There are 3 ways to turn a row about zero (a turn may also mirror it). The second row of each pair is the first, turned, with some noise. The first 27 pairs use one turn. New pairs use 2 turns, one after the other, and a turn may come again.
In the rows, 128 means zero.
Known pairs, each followed by its turns in order:
[135 176 133  84 187 148  95 142]
[104 132 143 169  92 103  71 168]	(0)

[119 107 110  93 162 107  98 133]
[115 133  93 158 137 141 102 161]	(0)

[103 111 113 157 154 147 127 184]
[165 102 135 135 113  91  82 109]	(1)

[ 85 132  51  97 134 134 205 118]
[189 186 178 164 151 142 140  72]	(1)

[115 120  97 130 117  88 138 157]
[165 103 126 147 164 135 126 116]	(1)

[116 166 131 112 101 127 153 143]
[137 160 161 119 110 125 149 144]	(0)

[198 112 130 173 154  89 153 131]
[141 205 162 126 113  83 128 144]	(2)

[146 170  78 125 146 148 145 154]
[172 133 113 147  94 115 157  92]	(1)

[126 165 128 123 115 154 109 117]
[114 129 168 148 129 106 129 132]	(0)

[163 104  78 156 123  93  85 115]
[136 138 132 174 106  66 167 125]	(2)

[118 132 120 140 134 133 184 119]
[146 134 142 111 149 137 116 174]	(2)

[127 152  51 137 151 119 137  85]
[171 113 126 191 122 106 119 180]	(2)

[133 122 104 184 133 131 186 127]
[127 107 153 152 111 158 111  63]	(1)

[132 111  85 112 128 118 127 150]
[157 146 117 139 152 153 110 136]	(0)

[137 140  79 131  96 120 124 136]
[148 125 114 151 117 131 171 146]	(2)

[128 119 128  60 146 103 123 119]
[ 91 166 107 147 121 158 111 155]	(0)

[137 131 148  97 137 162 150 108]
[122 115 165 123 126 164 100 128]	(2)

[139 162 165 180 138 127  90 113]
[100  99  94  77  93 151 112 134]	(1)

[124 120 146  64 154 177 134  66]
[ 91 214 152 108 124  99 147 136]	(1)

[ 98 137 139 110 101 101 104  95]
[120  83 101 112  94 116 124 127]	(2)

[110 125 127 158 127 117 109  60]
[ 88 117 105 136 164  86 154 104]	(0)

[114 125 137  98 130 130 111 205]
[170 120  99 160 130  86 103 167]	(1)

[131 126 124 117 104 139  97 123]
[117 119 147 156 145 141 135 128]	(0)

[122 141 147 111 138 130  65 116]
[118 102 110 146 107 117 108  76]	(2)

[118 128  75 129 136 126 133 157]
[174 146 126 133 150 128 106 145]	(0)

[114 129 134 115 139 101 108 117]
[112 117 106 133 111 110 112 126]	(2)

[126 142 135 122 175 116 133 175]
[148 132  83 142 127 100  97 108]	(1)

New pairs. What belongs after each?
[118  94 107 149 157 170 105 135]
[120  92  85 155 143 150  96 138]	(0) (0)

[132 150  66 130  72 117 116  51]
[ 86 204 140 192  90 126 107 120]	(1) (1)

[205 112 168 120 205 121 125 185]
[168 161  63 151 208  94 169 139]	(1) (0)

[118 141 184  94 109 127 141 129]
[147 151 150 157 119 151 100 165]	(0) (1)

[125  87 141 149  51 129 135 142]
[ 87 132 143 110 129 170 104 187]	(2) (2)

[141  76 181 129 114 137 117 123]
[139  99 110 122 131 129 151 192]	(1) (0)

[135  51 127 140 144 102 135 122]
[ 92 100  66 119 132 109 128 159]	(1) (0)

[113 128 132 143 106 126 151 136]
[137 128 140 121 141 127 136  95]	(1) (2)

[151 188 145 153 137 151 114 157]
[174 120 167 161  87 142 122 114]	(2) (2)

[126 136 150  84 176 142 138 104]
[109  68 138 156 147 121 139 148]	(2) (0)

[106 133  94 149 135  94 127 205]
[192 139 115 129 112 137 142  57]	(2) (1)

[126 124 103 177 129 201 106 116]
[ 86 136 140 128 116 182 189 121]	(1) (0)

[ 94  56 132 203 107 142 137  98]
[ 75 147 136  90 146  98  75 198]	(1) (1)

[129 158 177  70  68 119 103 113]
[112  55 159 116 128 159 183 145]	(2) (2)

[127 127 114 143 127 120 131 114]
[123 113 112 142 138 130 129 123]	(2) (1)

[123 134 159 197 122 122 205 117]
[ 80 178 114 158  84 180 105 104]	(2) (2)

[124 170 152 122 146 154  51 136]
[ 89 124 120 152 187  99 130  72]	(2) (0)

[ 53 122 119 205 130 146 144 205]
[141 184  78 135 113 100  17 136]	(2) (0)

[164 120 141 165  97 203 122 130]
[130 113 148 101 137 171 210 137]	(1) (0)

[149 102 135 119 130 140 155 135]
[ 99 126 154 139 146 134 117 129]	(0) (0)

[103  79 139 205 126 118 128 110]
[119 174  71 110 158 160  84 114]	(0) (0)

[127 163 119 202 118  88 120 178]
[ 85  85 114 191 148 148 170  96]	(0) (1)

[127  70 156 114 120 123 188 131]
[117  83 147 166 129 196 124 135]	(0) (2)

[121  75 130 157 132 115 142 154]
[124 158 100 117  99 106 121 170]	(2) (0)

[137 158  88 134 125 173 134 155]
[104  92 115 162  80 135 134 113]	(0) (0)

[ 98  94 147 126 145 136 111 124]
[115 120 111 158 110 131 132 165]	(1) (0)

[118 119 147 153 126 136 129 128]
[108 130 134 139 111 129 107 131]	(2) (2)

[123 109 109 128 109 128 151 118]
[145 124 123 106 107 147 125 138]	(2) (0)

[ 98  66 128 103 119 175 130 124]
[ 90 107 134 156 176 152  95  95]	(0) (2)

[124 131 122 130  51 129 158 145]
[ 94 143 154  90  78 126 108 101]	(0) (0)

[126 124 138  80 128 100 131  91]
[162 106  88 128 156 149 120 144]	(0) (2)

[119 104 137 106 106  96 110 174]
[132 171 136  98 165 107 133 157]	(2) (0)

[112 119 115 148 138 140 108 129]
[ 97 126 134 127 105 126 126 122]	(1) (2)

[130 157 125  97 151  93 142 134]
[166 108 111 132 108 158 147 139]	(0) (1)

[130 136 108 190 117  96  98 142]
[143 162 126 148  87 114 129 179]	(2) (2)

[115 130 126 144 120 171 123 128]
[ 91 139 128 128 128 105 131 110]	(2) (1)

[128 141 126 126 142  65  51 114]
[206 119 102 102 159  93 146 108]	(0) (0)

